The rows are grouped in 4 different ways at once. Each group adds its own fixed numbers to the row, and there is some noise. The rows also spread widely along 13 directions, which tell nothing about the answers.
In the rows, 128 means zero.
Known rows, each followed by its group in each grouping:
[129 123 119 121 144 144 160 141  97  99  70 189 112 132 147 112 175 117
 137 116 144 107  64 117 169 122 154 103 166 225 155 100  99 106 141 121
 182 130 150 181  77 142 109 111  87 116  99 126] -> resof (1) dubi J350
[130  92  99 155  58  97  76  92  95 143 117 121 118  88 140 117 161 111
 188 117  74 152  49 136  93  87 172 163 149 162 191 162 141 147 159 184
 175 131 163 116  75 165  79 177 133 130  93 164] -> Busu (0) bubul J265
[ 70 186 110 122 149 128 116 124 136 145 143 109  95 117 109 137 149 170
 110 153 103 132 156 156  70 109 145  65  91 137 111 123 171 127 120 126
 152  78 101 205 123 110 116 110 140 139 160  88] -> keguz (4) Zir J198
[131 176  97 180 132 105 100 135  83  91 138  91  50 175  71 104 170 140
 180 114 117 160 114 195 108  83 162 110  97 195 156 165 151 157 111 139
 139 156 172 142  98 199 100 212 147 144 104 117] -> letis (0) Dul J350
[120 143  78 138 110 127  96 107 116 137 130 123 100 104 126 132 136 127
 139 142  91 156 126 143 123  88 135 119 105 150 122 139 140 128 143 157
 156 103 114 161  90 128 107 143 143 128 151 105] -> letis (5) bubul J265
[177 123 130 181 113  57 187 130  96  98 147 130 126 165 171 133 127 164
 135 109  93 136 158  95 138 140 185 103 105 129  90 111 229 105 105 127
 163  58 129 199  99  40 115  84 151 174 103  74] -> keguz (5) Zir J925
[131 135 116 146 127 105 135 140  95 108 124 136 113 147 117 139 160 137
 134 118 115 120  98 123 133 121 177 116 149 132 122 123 153 123 153 113
 155 100 124 163  98 101 117 115 128 135 115 116] -> resof (3) dubi J198
[153  83 116 186  77  37 122 178  47 115 143 132 175 143 109 186 180 155
 165 159  73 138  80 142 120 112 233 156 126  98 111 119 206 196 157 159
 126 103 129 123 131  72 110 157 132 150  84 152] -> tabi (2) Dul J925
[160 130 138 159 101  92 142 112 128 143 154 112 129 142 169  76 120 120
 154 100 105 117 125  77  87 141 149 142 171 129 160 117 198  91 122 111
 180  68 157 147  95 101  88 103 135 169 108  98] -> tabi (4) Zir J925
[127 161 104 105 134 111 113 157 104 135 116 140  94 129 118 144 150 123
 131 149 125 126 139 121 156 118 139 132 145 145 105 106 121 133 150 126
 134  93 127 155 130 133 130 114 132 126 133 109] -> Busu (1) Dul J350
[141 159 100 140 127  82  85 159 120 126 123 117  49 151 138 119 133 115
 159 152 125 128 184 103 145 107  91 146 160 143  88 112 129  85 150 104
 117  81 162 118 127 150 124 123 130 130 111 124] -> tabi (2) Zir J350
[128 132 116 119 146 123 134 160 134 136 114 168 122 131 142  99 126 100
 137 165 140  92 163  83 138 137  96 133 173 148  95  65 129  82 125  87
 147  70 122 146 126  96 121 103  93 138 150 112] -> letis (3) dubi J265
[140 147 107  92 133 126 157 125 116  60  85 135  89 123 123 153 143 111
 120  92 129 135 104 118 176  82 156 142  69 132  63 126  98 142 123 126
  86 129 111 169 164 179 125 132 170 126 121 124] -> resof (0) Zir J350
[ 89 124 116 128 122 134 125 134 100 128 116 129 124 107 132 166 162 112
 136 138  83 117  79 109  86  70 174 122 120 118 110 140 141 127 132 129
 159 124 102 145 123 143 109 120 138 119 116 151] -> Busu (1) dubi J265
[114  90  83 106 103 114  66 119 106  84  72 193 138  95 100 146 195 142
 144 162 132 121  41 159 176 138 135 153 162 138  98 101  72 188 224 148
  68 152 123 135 134 141  96 191  80 118 108 168] -> tabi (1) Zir J198
[107 125  98 137 112 126 112 123 117 120 112 124 101 112 138 131 150 112
 149 128 106 137 100 119 121  76 132 141 128 147 123 134 120 108 148 133
 149 125 139 141 101 161 100 140 126 126 124 131] -> resof (3) Zir J925
[142  83  55 167 102  90 123 115  82  79 156 154 108 164 122 160 145 133
 174 167  85 168 104 112 160  94 146  89 167  86  71 136 181 119 176  94
 188  90 106 169  51  75  87 103 124 112 121 116] -> resof (3) Dul J265
[141 130 101  74 109 148 102 114 143 105 126 136 156 111  93  64 125  78
 160 127 137 111  77 101 128 124 125 168 168  86 139 111 100 167 168  87
 110 119 119 110 153 186  82 168 129 134 144 127] -> tabi (4) dubi J350
[146 134 109  76 140 130 133 143 112  93 125 174 118 147  98  86 151 119
 171 150 154 117  92 113 160 144 150 108 183 122 133  97 119 172 170  70
 149  86 133 175 140 152  87 109 121 108 125 118] -> tabi (2) Dul J350
[126 142 105 160 119 121 103 176  90 151 136 114 161 124 104 162 146 112
 100 141 101 107 111 130 119 105 166 168 137 111 102 103 146 134 150 131
 103 129  91  99 126  93 146 158 115 153 145 122] -> letis (2) dubi J925
[150  68  80 100 110 127 179 102 122  46  76 191 127 116 155 140 135 104
 162 139 120 141  83  85 212  97 126 132  99 133  64  97  97 149 138 121
 128 111  99 182 124 136  94 114 134  95 123 136] -> Busu (2) Zir J265
[ 81 118  87 154 122 159  93  95 137 119 114 138 118 100 122  97 157 124
 158 148 104 134  86 152  67  81 103  96 109 186 140 121 125 125 121 134
 152 157 124 155  89 168  82 192  95 135 136 138] -> keguz (2) Zir J265
[138 104  98 141  93 103 118 155 103 137 123 143 147 122 131 112 135 102
 169 175 103 126 127 103 127  90 130 159 142 138 116 101 135 127 132 142
 148 108 131 112 119 130  97 153 111 140 135 132] -> keguz (1) bubul J265
[187 179 103 187  79  81  89 131  98 186 202  42  80 162 119 100  92 115
 159  79  74 167 146 123 103 106 184 154 161 102 182 163 215 109 131 141
 197  73 167 102  63 112 108 131 187 168 136  64] -> keguz (3) Dul J265
[186 115 101 111 112 142 160 124 115  83 124 148 148 156 123  77 112  76
 160 111 139 111  88  71 169 116 138 154 154 107 119 104 116 134 139  81
 135 127 117 127 125 150  94 134 134 128 130 107] -> keguz (2) bubul J350
[133 157 126  66 117 121 110 130 150 154  91 148  92  75 160  95 119  92
 128 125 139 107 163  83 141 120  99 168 137 162 115  88  85  98 126 140
 123  65 142 145 160 156 123 107 136 139 146 123] -> resof (0) bubul J265
[125  83  66 104 105 131 115 143  96 122  81 198 169  91 126 154 156 113
 145 182 110 140  69 134 193 103 134 135 149 169 113  83  92 162 179 152
 145 118 108 156  92 109 114 141  85 104 139 131] -> keguz (2) Dul J350
[130 184 113 102 145 134 142 192  87 120 131 117  88 155  86 147 147 115
 123 129 133 119 120 129 160  85 183 133 127 117 106 120 112 160 142  99
 125 107 116 144 156 168 133 106 160 110 135 111] -> resof (2) Dul J925
[123 115  94 118 103  90 110 159  99 122 114 166 140 106 101 133 160 136
 149 181 118 136 119 149 142 120 154 136 138 145 110  88 135 166 151 144
 134  85 118 147 127 110 110 152 109 140 142 130] -> resof (0) dubi J265
[125 145  83  86 122 121  94 100 132 113 130 149  85 113 119 127 138 139
 129 143 121 145 126 121 155 134 128 109 156 102  95 122 129 137 185 106
 142  64 111 180 118 119 100  98 137 106 148 107] -> tabi (4) bubul J265
[199 160 128 161 113  51 137 169  69 103 133 124  81 184 124 142 155 161
 124  90 127 129 141 129 195 157 201 146 144 137 108 118 174 135 158 137
 120  83 163 151 118  88 133 116 150 155  94  91] -> keguz (1) bubul J925
[ 77 187  81 106 124 143  56 131 134 174 133  96   5 112 120 105 141 109
 182 157 110 158 156 144 113  56  80 117 156 180 165 165  92 103 161 124
 193  94 175 144  85 229 102 119 143  78 143 120] -> Busu (2) Dul J925
[129  82  59 106  58  81  87  79  99 149 137 151 129  65 139 172 143 160
 168 153  50 204  65 156 158 107 201 103 139 104 144 154 175 193 208 186
 210  44 120 206  59  81  78  94 160 102 137 112] -> keguz (5) Dul J265
[ 85 142  98 121 141 151 134 162  95 127 100 137 138 118 110 177 162 120
 116 158 100 122  90 137 126  61 161 126  99 148 100 119 113 144 126 141
 129 136  90 147 131 133 129 133 123 111 134 132] -> tabi (4) Dul J198
[122 157  99 106 174 158 159 134 104  92 118 176 105 151 108 139 151 147
 107 131 138 128 106 135 162 128 162  68 135 154  91  99 135 133 129  90
 158 102  92 215 110 102 121  92 123 118 142  84] -> tabi (0) Dul J265
[127 174  91 152 146 159 127 189  80  89 136  84  73 193  73 150 139  82
 144 130 119 122 122 117 142  20 142 158 110 103  79 157  99 119 128  82
 104 181 114  79 142 214 129 162 156  98 124 130] -> tabi (2) bubul J925
[105 104 103  72 122 142 156 114 124  87 113 169 160 101 110 123 150 121
 151 152 117 126  79 112 142  99 157 113 112  96  97 113 120 173 156 106
 145 104  90 192 147 143  80 121 132 111 151 120] -> keguz (1) dubi J925
[ 98 131 112 124 136 150 135 117 131 113 122 146 142 115 119 105 147 117
 150 141 117 121 107 121  96  95 125 120 106 149 124 110 134 133 114 115
 145 125 118 174 128 145  92 156 116 141 145 112] -> tabi (3) Dul J925

New rows. What belongs after each?
[168 158  89  88  92 117  88 168 109 170 113 120  83 105 116 119 111  87
 154 125 117 149 121 122 199  97 147 199 165 137 154 116  82 150 178 151
 143  76 157  92 122 172 124 127 156 105 143 112] -> tabi (2) dubi J265
[ 83 122  91 123 128 131 128 104 132 103 109 145 119 100 143 160 153 128
 119 148  98 137 121 118 123  88 110 112  88 138  71 121 132 129 129 132
 128 114  93 186 122 120 114 129 126 122 139 124] -> Busu (4) Dul J925
[145 126  85 145  93  70  97 128 114 111 115 138  57 140 131  94 149 135
 195 148 117 165 144 148 165 111 106 128 134 194 136 123 134 140 142 153
 154  83 188 147  90 159  89 162 122 126 109 126] -> keguz (4) Dul J265
[ 88 151  80 167 124 141  97 102 123 143 145 112  75 133 124  96 146 134
 161 144  94 158 117 153  78  77 114  72 129 196 165 149 158 104 117 134
 212 115 148 172  45 153  84 151 117 124 136 105] -> keguz (4) Dul J265
[168  76 123 150  89 103 208 104  94  94 119 156 164 130 184 112 136 113
 170 105  95 133  79  69 140 101 179 129 123 148 144 120 175 109 109 137
 209  95 130 189  76  95  77  91 138 142 107 107] -> resof (1) bubul J925
[ 57 115  83 117 135 136  84  91 138 128  85 166  66  72 164 169 166 128
 137 154  96 140 112 132 119  81  89  91 120 180  86 127 107  90 155 144
 157 106 123 194  93 135 108 116 105  95 130 152] -> letis (3) Dul J265
[105 137  87 143 139 152  93 133 115 121 133 139 129 131 101 118 148 117
 131 155 117 123  98 130 101 101 124 122 160 128 105 112 129 117 147 101
 131 139 101 127 109 133 105 162 100 139 142 120] -> tabi (0) Zir J265
[166 113 128 141 120  93 149 159  96 106 109 153 155 143 152 160 136 103
 105 117 118  97 108  75 160 132 160 167 142 107  59  83 146 121 131 116
  88 102 109 120 154  75 137 115 124 151 100 137] -> tabi (4) Dul J265
[126 134  78 148  87  75  17  73 123 129 146 120  92  89 114 157 166 171
 128 129  87 152 112 157 114 148 128 131 153  85  98 143 159 147 222 147
  96  96 121 150  99  85 111 163 128 146 126 130] -> tabi (2) bubul J198
[106 131 111  90 131 109 110 161 135 106  80 157  60 124 144 112 152  96
 165 166 142 109 156  93 164  91  71 158 154 159  83 105  75 102 154 103
 113  89 162 127 151 189 114 120 107  94 110 154] -> tabi (4) dubi J925
[111 149 120 125 126  83 113 185  98 143 129 128  69 151 125 116 156 119
 185 184 120 118 165 111 109  88 125 124 167 152 116 115 136 105 130 109
 164  69 161 137 124 151 110 102 126 121 108 139] -> resof (0) Dul J198
[148 132 120 126 115 126 137 120  94 118 121 144 151 119 107 130 161 138
 129  86 114 132  42 152 147 135 217 140 131 143 168 125 145 182 157 147
 144 123 133 168 114 121 102 150 138 141 117 107] -> tabi (3) Dul J925
[130 177 112 126 114 109 109 134 125 163 149  94  75 122 131  92 123 129
 157 124 107 145 156 134 108 108 149 130 130 153 162 142 157 123 129 137
 174  66 156 158 106 153 102 117 163 143 144  84] -> letis (5) Zir J925
[151  89 120 127 115  99 117  97 141  86 111 204 159 131 138  51 163 146
 147 140 158  93  83 112 132 215 117 108 202 159 132  61 149 146 167 100
 121  89 144 175 115  83  73 150  59 163 110 130] -> keguz (4) Zir J265
[124 148  73 162 121 120 105 174  84 149 151 134 144 160  75 101 153 143
 153 193 114 152 120 175 126 117 155  99 159 180 168 101 165 160 141 133
 186 108 130 145  66 108 103 167  92 143 154  81] -> keguz (4) Dul J350
[103  87  74 186 125 123 141 108 120  81  88 174 149 120 138 137 162 141
 146 165 103 139 120 142 142  94  90 107  77 207  87  92 134 104 110 156
 141 149 109 179  65  79 115 189  72 147 135 113] -> keguz (3) dubi J198
[173 109 113 135  68   7  91 139  84 107 101 133  50 117 168 189 160 141
 155 118  92 150 140 104 186 116 169 170 140 110  67 138 150 125 186 171
 113  55 170 136 132 111 118  98 166 124  71 163] -> resof (1) bubul J265
[165  99 134 122 102  79 121 135 108 118 110 167 138 120 165 131 146 107
 144 120 119  95  95  68 144 151 149 164 188 104  92  90 141 119 162 116
 115  84 140 130 145  93 106 107 115 151  89 151] -> tabi (1) Dul J265
[145 103 114 119  75  86 110 108 111 102 103 128 114  90 146 142 154 108
 151  96  97 136  76 107 148  97 159 180 122 110 110 143 119 146 173 154
 112 116 143 130 130 159  98 150 150 135 101 155] -> resof (1) dubi J925
[160 136 120 147 102  75 126  91 111  89 121 127  83 144 139 110 157 160
 147  82 115 135 103 133 143 149 163 116 122 153 137 140 166 139 149 144
 135  92 159 182 101 112  98 134 144 148  93 114] -> keguz (4) bubul J198
[ 87 153  87 142 123 141  71  75 127 133 150  99  75 114 118 111 152 133
 155 115  82 153  88 145  63  86 140  75 144 136 155 181 160 110 164 114
 194 119 136 171  60 162  84 140 138 123 124 114] -> keguz (5) dubi J350
[114 108  63 141 114 128 103 124 116  95 135 150 133 137  84 108 148 128
 180 185 113 147 113 143 140  96 105 125 138 126 113 112 130 147 162 109
 149 120 112 144  88 128  88 179 101 124 153 109] -> tabi (3) dubi J198
[117 140 115 118 141 127 168 182  83  88 146 145 174 173  60 117 162 137
 156 191 127 106 113 133 113 100 186 102 109  95 100  96 154 187 117  91
 136 117  81 162 164 124  94 144 127 136 155 107] -> keguz (1) bubul J198
[ 88 142  95  96  99 126  75  81 155 142 108  90  81  57 148 152 127  91
 145 102  74 148 120 108  96  52 110 159  86 107 102 163 111 107 149 150
 128 109 130 138 135 187 109 141 169 118 137 143] -> keguz (3) dubi J350
[155 143  93 171  98  79  75 107  90  86 106 128  39 138 104 118 183 163
 179  95 116 170  86 193 161 117 159 129 109 212 166 158 129 171 163 175
 132 135 195 152  84 183  94 205 135 123  81 138] -> tabi (2) bubul J265
[103 121 116 122 120  84 120 162 115 128 140 151 138 127 117 128 151 132
 163 208 109 113 165 108  90 108 123 111 129 104  64  84 167 141 120 108
 131  70 111 155 163 106  97 128 115 146 142 133] -> keguz (1) Dul J265
[112 115 108  86  95  54  49 115 141 118  99 161  31  96 139  86 171 143
 221 173 131 138 143 134 125 134  90 134 183 159 127 120 109 140 187 129
 135  45 208 154 145 192  68 138 116 106  89 173] -> tabi (0) Zir J265
[142  93 103 103  81  81 173 176  94 123 123 136 145 129 136 125 123  98
 199 182  94 147 135  94 160  64 161 162 110 115 118 109 145 167 118 140
 171  61 137 141 141 146  89 107 155 109 132 123] -> keguz (4) Dul J925
[ 87 149  79 156 107  57  49 165  78 149  95 143  42 105 107 180 204 186
 163 192 100 168 144 215 148 100 137 104 118 229 138 124 122 163 179 202
 146  86 174 167  82 134 125 163 102 111 109 146] -> resof (2) Dul J198
[121 141 120 136 112 120 114  61 131 102 148  95  60 130 135 105 146 134
 167  54  92 145  75 119  88  99 169  97 134 111 158 189 170 116 156 104
 189 105 160 187  84 168  73 115 169 120 102 116] -> keguz (3) dubi J925
[127 173 112 147 126  65 112 178  99 114 130 128  67 149 100 119 167 160
 154 178 128 136 199 158 124 114 130 118  95 176  95 102 153 140 108 145
 122  80 153 153 146 141 116 160 128 155 131 115] -> resof (1) bubul J265
[111 162  65 187 144 178 160 151  83 112 161 110 147 164  72 127 142 137
 121 162 102 157 119 167 110  55 159  85  76 167 134 123 164 135  94 124
 190 160  75 169  57 118 115 169 122 141 181  58] -> resof (2) bubul J925
[133 117  85 141  98 120 115  65 139 127  97 151 103  80 175 113 139 138
 140 106 101 155  99 127 148 122 111 115 121 196 150 116 126 104 152 169
 169  98 138 193  52 104 102 129 118 142 130 103] -> resof (2) Zir J198
[147  95  72  85  94 121 144 101 153 125 113 169 145  80 160 110  89  90
 163 164 108 154 158  80 184 111  84 157 109 130  90  75 118 127 121 143
 157  58 104 174 116 101 101 113 138 131 180  88] -> Busu (3) Dul J265
[155 148  84 159 120 136 111 122 117 120 152 109 103 157 115 106 116 113
 136 114 110 139 112 114 131 106 136 122 152 114 117 125 153 111 144  98
 152 119 118 128  82 125 106 138 137 140 142  91] -> keguz (2) Zir J265
[120 179 159  96 165 147 172 192  91 130  92 149 118 139 113 127 171 139
 110 114 147  90  89 135 139 119 214 126 127 183 151 100 114 151 117 126
 139 113 137 173 164 159 125 104 130 125 117 113] -> tabi (1) Zir J925
